There are 8 hidden switches. A switch that is on adds its own fixed numbers to the row, and there is some noise. The rows also spread widely along 12 directions, which tell nothing about the answers.
In the rows, zero is written as 100.
Some rows, each with its switches (1 for on, 0 for off) after it:
95 97 80 111 105 90 90 114 80 98 107 91 106 110 118 97 104 127 92 91 108
 121 105 100 136 88 => 1 0 0 0 1 0 1 1
102 123 107 82 109 86 116 100 95 64 78 111 114 93 96 109 85 92 113 105
 94 107 120 113 117 96 => 0 0 0 1 1 0 1 0
97 97 109 75 106 87 103 91 84 94 92 132 97 119 99 105 109 88 100 99 78
 76 93 94 100 127 => 0 1 0 0 0 1 1 0
96 104 105 91 112 83 104 76 106 99 101 99 87 105 112 94 70 85 94 109 70
 82 93 117 128 104 => 0 0 1 0 0 1 0 1
110 104 94 93 107 112 97 99 90 88 109 103 124 102 104 101 81 116 97 100
 104 117 101 110 113 85 => 1 0 1 0 0 1 0 0
87 108 97 98 85 108 78 88 77 119 107 94 87 93 87 105 113 105 99 110 76
 79 109 84 80 99 => 1 0 1 0 0 1 0 0
90 130 95 107 105 90 89 106 113 100 104 81 95 98 115 101 87 104 104 109
 105 101 102 108 126 104 => 0 1 1 0 1 1 1 1
113 116 99 96 120 74 98 95 112 83 81 102 104 100 101 117 93 108 88 92 94
 98 100 106 113 117 => 0 1 0 0 1 1 0 1
79 95 92 91 93 108 101 92 88 99 117 116 109 115 110 95 113 108 115 88 84
 100 89 92 97 105 => 1 1 1 0 0 1 1 0
84 84 102 91 122 84 106 86 97 89 94 114 102 106 107 109 101 93 106 92 96
 94 86 103 121 113 => 1 0 0 0 1 1 1 1
68 112 102 108 108 80 101 92 130 100 111 109 97 119 135 108 94 101 115
 91 134 93 87 104 114 123 => 0 0 1 0 0 0 1 1
108 110 97 84 91 113 95 135 101 112 102 102 91 100 89 75 106 76 106 111
 72 102 105 105 105 116 => 0 1 0 0 1 0 0 0
96 97 97 95 95 96 86 99 79 84 79 93 106 60 83 127 115 108 108 96 108 96
 137 92 80 89 => 1 1 0 0 0 0 1 1
100 103 93 109 119 86 107 110 94 89 90 75 108 116 114 102 118 103 101 94
 85 111 93 106 118 95 => 0 0 0 0 1 0 1 1
102 104 104 90 95 110 94 108 68 104 92 84 101 105 90 100 129 95 106 115
 74 90 111 95 83 88 => 1 0 0 0 0 1 0 0
78 118 97 105 97 99 95 108 70 92 95 72 95 86 96 107 111 91 114 120 89 88
 117 95 111 83 => 0 1 1 1 0 0 1 0
78 132 95 110 90 78 96 96 100 103 99 85 89 115 115 109 125 103 109 94 79
 85 100 84 93 116 => 0 0 1 0 0 1 1 0
100 112 88 111 114 94 96 107 121 100 101 89 108 106 109 106 111 116 100
 86 106 110 85 108 96 112 => 1 1 0 1 1 0 0 1
68 92 99 97 91 109 98 90 102 107 107 90 103 96 117 108 119 97 128 92 120
 90 106 98 78 91 => 1 0 1 0 0 0 1 0
57 113 106 113 111 94 104 81 113 99 106 83 89 102 106 107 95 90 120 118
 102 90 90 101 113 103 => 0 0 1 0 1 0 0 1
87 92 98 102 122 93 102 80 89 94 95 87 101 101 98 119 107 100 98 98 85
 90 85 95 104 97 => 0 0 0 0 1 1 1 0
127 103 98 95 113 102 84 99 103 101 95 101 98 77 72 110 86 96 78 97 67
 100 97 103 94 119 => 0 0 1 0 1 0 0 1
101 121 84 101 87 74 103 134 111 101 89 94 87 110 117 83 121 86 103 82
 75 101 111 100 111 123 => 0 0 0 1 0 0 0 0
82 124 81 114 102 81 101 99 104 92 102 79 95 90 108 104 90 104 102 91 82
 105 102 98 127 98 => 0 0 1 1 1 0 1 0
98 110 91 114 122 89 93 100 85 91 87 59 104 86 96 122 105 99 93 104 93
 97 100 98 117 85 => 0 0 1 0 1 0 1 0
119 118 94 87 79 99 78 96 82 128 107 110 89 120 94 92 111 126 76 95 56
 92 109 89 79 109 => 0 0 0 0 1 0 1 0
89 108 86 103 100 77 88 116 97 90 80 82 94 68 97 112 113 88 109 90 95 97
 122 94 118 109 => 1 1 1 0 1 0 1 1

New rows, each followed by its switches (1 for on, 0 for off):
94 137 101 96 86 101 86 112 121 100 97 105 95 76 85 110 99 89 115 100
 100 100 119 93 83 126 => 0 0 1 0 1 0 1 0
83 80 98 93 116 106 93 90 115 103 113 114 99 88 108 104 73 102 104 98
 130 99 93 113 117 104 => 0 1 0 0 1 0 1 1
98 114 95 106 113 92 89 110 98 86 95 98 112 92 102 125 105 103 100 93
 123 101 100 92 106 113 => 0 0 1 0 0 1 1 0
83 96 96 112 117 86 103 100 93 91 98 78 98 104 116 104 101 92 102 103
 100 97 94 106 129 93 => 0 0 1 0 0 0 0 1
68 137 86 131 97 82 84 109 115 109 106 67 79 91 102 110 119 104 109 101
 90 95 97 83 105 122 => 0 1 1 0 1 0 1 1
53 88 99 102 94 96 116 87 94 86 95 85 93 86 109 102 105 84 132 104 103
 94 118 99 105 76 => 0 0 0 0 0 0 0 0
96 94 74 113 93 102 72 92 63 112 108 79 98 78 92 115 108 138 80 92 96 98
 117 82 94 75 => 1 1 0 0 0 0 1 0
93 121 99 101 111 91 91 90 100 105 103 91 97 108 103 112 97 104 96 107
 95 85 90 98 107 109 => 0 1 1 0 1 0 1 0
86 98 98 99 100 92 85 98 81 98 86 84 85 61 80 115 104 83 103 106 80 86
 123 91 106 100 => 0 0 1 0 1 0 1 1
92 145 96 111 115 85 98 108 118 84 98 90 103 90 98 112 85 101 109 110
 103 106 96 108 123 118 => 1 1 1 1 1 0 1 1
74 117 91 125 100 101 92 87 83 89 115 94 98 93 82 114 98 121 98 110 80
 108 99 82 103 101 => 0 0 1 0 0 0 0 1
83 111 86 124 128 79 87 81 100 89 108 94 102 92 100 128 78 122 85 99 111
 103 82 94 134 110 => 1 0 1 0 1 0 1 1
101 96 91 98 106 98 85 90 88 105 107 102 109 110 116 105 95 135 89 92
 111 109 101 104 114 87 => 1 0 0 0 1 1 1 1
112 150 103 96 105 78 78 109 102 97 85 92 102 100 106 122 89 112 90 113
 127 88 120 102 113 109 => 0 1 1 0 1 0 1 0
85 104 95 103 111 87 114 101 97 97 95 72 98 110 118 98 115 86 114 100 83
 91 90 110 109 92 => 1 0 0 1 0 0 1 0
89 113 92 112 114 101 81 87 91 101 115 94 106 102 104 116 88 129 91 106
 113 106 90 97 119 96 => 1 0 1 0 1 1 1 1
92 123 93 101 89 90 95 98 108 105 108 94 98 112 127 94 103 118 105 90 96
 98 107 109 99 100 => 0 1 1 1 0 0 1 1
119 113 107 89 121 86 88 109 84 94 69 96 97 84 72 128 111 85 85 112 88
 75 106 98 94 119 => 0 1 0 1 1 0 0 0
129 106 92 101 112 107 94 118 109 112 100 80 113 119 108 100 123 109 87
 88 91 104 83 108 77 107 => 0 1 0 0 0 0 0 0
101 118 88 106 93 103 94 122 112 111 98 51 92 78 104 91 115 79 113 99 76
 96 109 105 89 96 => 0 1 1 0 0 0 1 0
101 143 119 83 101 86 99 104 137 87 90 132 98 98 96 108 75 87 114 112
 116 98 113 113 100 138 => 0 0 0 0 1 0 1 1
95 121 82 106 81 105 88 104 95 109 120 96 96 91 93 91 95 111 99 96 67
 109 106 91 100 106 => 1 0 1 0 0 0 1 0
94 121 102 94 86 84 87 106 115 108 82 97 91 101 105 111 137 101 111 84
 96 85 117 91 69 125 => 0 1 1 0 1 0 0 1
88 129 77 108 86 74 80 96 116 109 102 87 92 89 117 110 95 124 95 79 107
 96 114 92 109 108 => 1 1 1 0 1 0 1 0
98 119 105 82 91 96 93 98 100 103 101 116 101 116 112 98 99 103 103 103
 100 86 108 101 97 111 => 0 1 1 0 0 1 0 0
98 124 100 109 111 96 93 93 137 104 106 97 105 101 116 117 96 118 103 91
 129 96 90 113 76 115 => 0 1 0 1 0 0 1 1
113 97 92 97 122 80 84 101 66 103 93 94 99 103 104 116 91 107 71 106 104
 82 99 103 130 96 => 1 0 0 1 0 0 1 0
97 117 81 102 93 91 97 107 104 95 107 108 106 108 108 96 107 112 100 81
 79 109 94 92 107 120 => 1 1 1 0 0 1 0 0
109 124 113 96 107 98 106 100 91 85 88 91 110 115 96 107 116 97 106 112
 75 98 103 105 85 102 => 0 0 1 0 0 0 0 1
108 130 97 112 117 94 88 107 86 95 101 80 96 94 86 105 79 110 84 129 83
 105 99 105 131 98 => 0 1 0 0 1 0 1 1
90 125 97 115 111 101 100 88 89 95 104 73 101 102 89 109 95 109 97 118
 76 102 93 96 108 89 => 0 0 1 0 1 0 0 0
88 113 109 99 120 81 102 74 69 81 92 96 108 119 107 122 102 117 98 120
 95 84 96 101 117 89 => 1 1 0 0 0 1 1 1
103 109 93 98 104 85 95 113 90 99 86 80 94 91 106 107 109 91 97 98 93 88
 113 104 104 96 => 0 0 0 1 0 0 1 0
113 131 98 107 99 101 82 90 77 87 93 74 118 85 96 126 102 136 95 109 102
 107 126 101 87 72 => 1 0 1 0 0 1 1 1
79 110 94 103 102 83 108 77 105 87 108 123 95 108 100 103 85 115 100 91
 76 108 95 95 118 116 => 0 0 0 0 1 0 1 1
95 123 103 87 93 94 88 107 96 90 92 113 96 75 89 109 99 89 111 105 92 89
 120 101 99 119 => 1 1 1 1 0 1 1 1
97 130 91 103 95 105 90 92 102 100 120 123 105 111 89 105 85 134 91 99
 92 113 95 89 97 118 => 0 1 0 0 1 0 1 0
92 110 101 101 114 87 104 104 109 81 99 112 99 95 96 104 79 84 103 106
 94 103 96 105 127 123 => 0 0 1 0 0 0 0 1
115 121 99 94 100 111 75 109 107 109 104 98 106 89 96 108 98 114 95 101
 105 102 106 104 89 110 => 0 1 1 0 1 1 1 1
102 142 107 98 101 116 91 125 90 88 98 83 111 89 82 105 99 94 115 131
 104 109 116 103 106 95 => 0 1 1 0 1 0 1 0
131 144 107 86 115 100 111 93 116 77 83 84 124 95 86 112 89 99 107 106
 67 106 99 120 84 102 => 1 1 1 0 1 0 1 0
113 121 96 92 98 76 97 116 96 107 76 76 92 107 104 102 132 88 100 94 68
 86 111 99 94 111 => 1 0 0 0 1 0 1 0
84 135 90 95 90 85 98 118 131 95 111 133 101 108 119 94 80 109 114 89
 132 114 108 106 124 130 => 1 0 0 1 1 0 1 0
94 118 92 100 90 95 75 120 93 109 93 87 95 87 101 113 122 103 102 95 111
 94 120 85 96 108 => 0 0 1 0 1 1 1 0
76 114 97 107 94 92 97 76 95 94 101 98 95 93 97 113 97 122 105 100 90
 102 115 93 96 92 => 0 0 0 0 1 0 1 1
112 100 97 99 124 70 91 112 103 99 85 107 105 125 120 118 119 109 84 80
 117 96 88 100 114 127 => 0 0 0 0 1 0 1 1
90 130 106 76 84 80 86 83 91 92 81 122 91 77 88 121 91 102 104 102 96 72
 137 92 92 110 => 0 1 1 1 1 0 1 0
92 126 98 116 116 81 94 91 100 99 96 86 93 114 98 115 105 117 89 111 87
 93 89 95 107 111 => 0 1 0 0 1 0 0 1
67 116 92 113 117 91 101 92 90 71 97 95 104 74 81 126 89 101 113 113 103
 105 100 87 126 103 => 1 1 0 0 1 1 1 0
92 89 101 88 113 102 101 72 101 103 97 87 98 85 100 109 84 99 103 102 92
 85 100 111 96 83 => 0 1 0 0 1 0 1 0
92 134 107 112 129 95 94 106 65 91 99 68 100 112 88 115 94 94 93 148 90
 87 86 98 141 92 => 0 1 1 0 1 0 1 0
111 106 96 112 125 81 97 90 94 89 88 75 105 95 103 121 94 110 84 100 94
 97 97 109 110 93 => 0 0 0 0 0 0 1 1
94 104 86 118 116 80 102 85 93 81 98 94 103 97 96 115 95 120 86 91 80
 107 93 95 114 103 => 0 1 0 0 0 0 0 1
99 114 100 94 118 92 107 108 93 94 100 96 111 129 114 98 101 102 104 111
 101 102 85 110 127 103 => 1 1 0 0 1 0 1 0
79 119 105 93 84 102 109 99 94 95 107 103 100 119 121 84 109 106 123 107
 87 103 112 109 99 89 => 0 0 0 1 0 1 1 1
90 88 98 94 106 76 84 93 96 104 81 103 94 93 105 129 138 95 101 75 103
 70 101 86 77 128 => 1 1 1 0 0 0 1 1
94 119 89 102 91 85 77 107 97 113 117 117 92 116 119 96 97 118 90 94 107
 97 101 94 122 123 => 1 0 1 0 0 1 1 1
104 115 90 108 114 80 101 95 76 75 94 91 114 105 105 111 99 116 93 97 77
 110 99 100 129 95 => 1 0 1 0 0 1 1 1
89 86 85 111 118 98 88 98 121 109 109 90 98 88 113 106 84 114 92 89 128
 106 90 109 116 101 => 0 1 0 0 1 0 0 1
95 117 87 102 85 101 79 129 111 120 113 105 82 87 95 90 100 91 99 99 100
 95 108 91 100 130 => 0 1 0 0 0 0 1 0
105 116 96 95 105 94 104 112 97 85 95 103 109 101 100 100 90 102 101 101
 95 115 108 105 122 101 => 0 0 0 0 1 0 1 0
69 69 81 111 100 91 82 104 69 115 119 102 85 104 117 96 110 104 91 88
 101 93 94 84 134 104 => 0 0 1 0 0 0 1 1
112 112 99 84 113 74 104 86 102 81 94 136 101 94 92 112 60 96 86 98 89
 95 101 106 128 126 => 1 0 0 0 0 0 1 0
94 108 90 113 127 89 100 111 97 102 101 84 99 120 105 107 113 99 91 101
 92 96 70 99 119 113 => 0 1 0 1 1 0 0 0
101 101 87 101 100 102 96 123 92 90 96 80 101 74 93 89 101 83 109 102 72
 110 110 107 120 97 => 1 1 1 0 0 1 0 1
104 115 85 110 114 75 86 108 82 111 94 77 81 107 102 102 102 99 73 105
 69 85 92 96 133 107 => 0 0 0 1 1 1 0 0
109 125 96 98 93 80 85 100 87 107 83 88 86 97 91 109 106 108 83 105 76
 85 123 92 100 103 => 0 0 0 0 1 0 0 0
119 113 100 75 86 94 86 115 103 114 79 92 99 100 107 96 121 97 103 94 93
 86 126 108 81 102 => 1 1 0 0 1 1 0 0
96 111 87 106 98 99 94 95 100 102 113 94 101 100 105 94 88 119 94 91 77
 115 100 103 115 97 => 0 0 1 0 1 0 1 1
127 110 95 91 117 81 90 103 105 102 90 100 110 121 118 112 104 118 79 82
 107 99 92 107 107 111 => 0 0 0 0 1 1 1 0
93 134 102 106 111 107 96 87 75 87 108 101 105 101 69 118 95 112 95 122
 66 100 90 89 99 105 => 0 0 1 1 1 0 1 0
110 116 93 86 89 93 85 110 101 96 78 89 102 66 96 115 111 98 105 80 95
 95 132 99 83 99 => 0 0 1 1 1 1 1 0
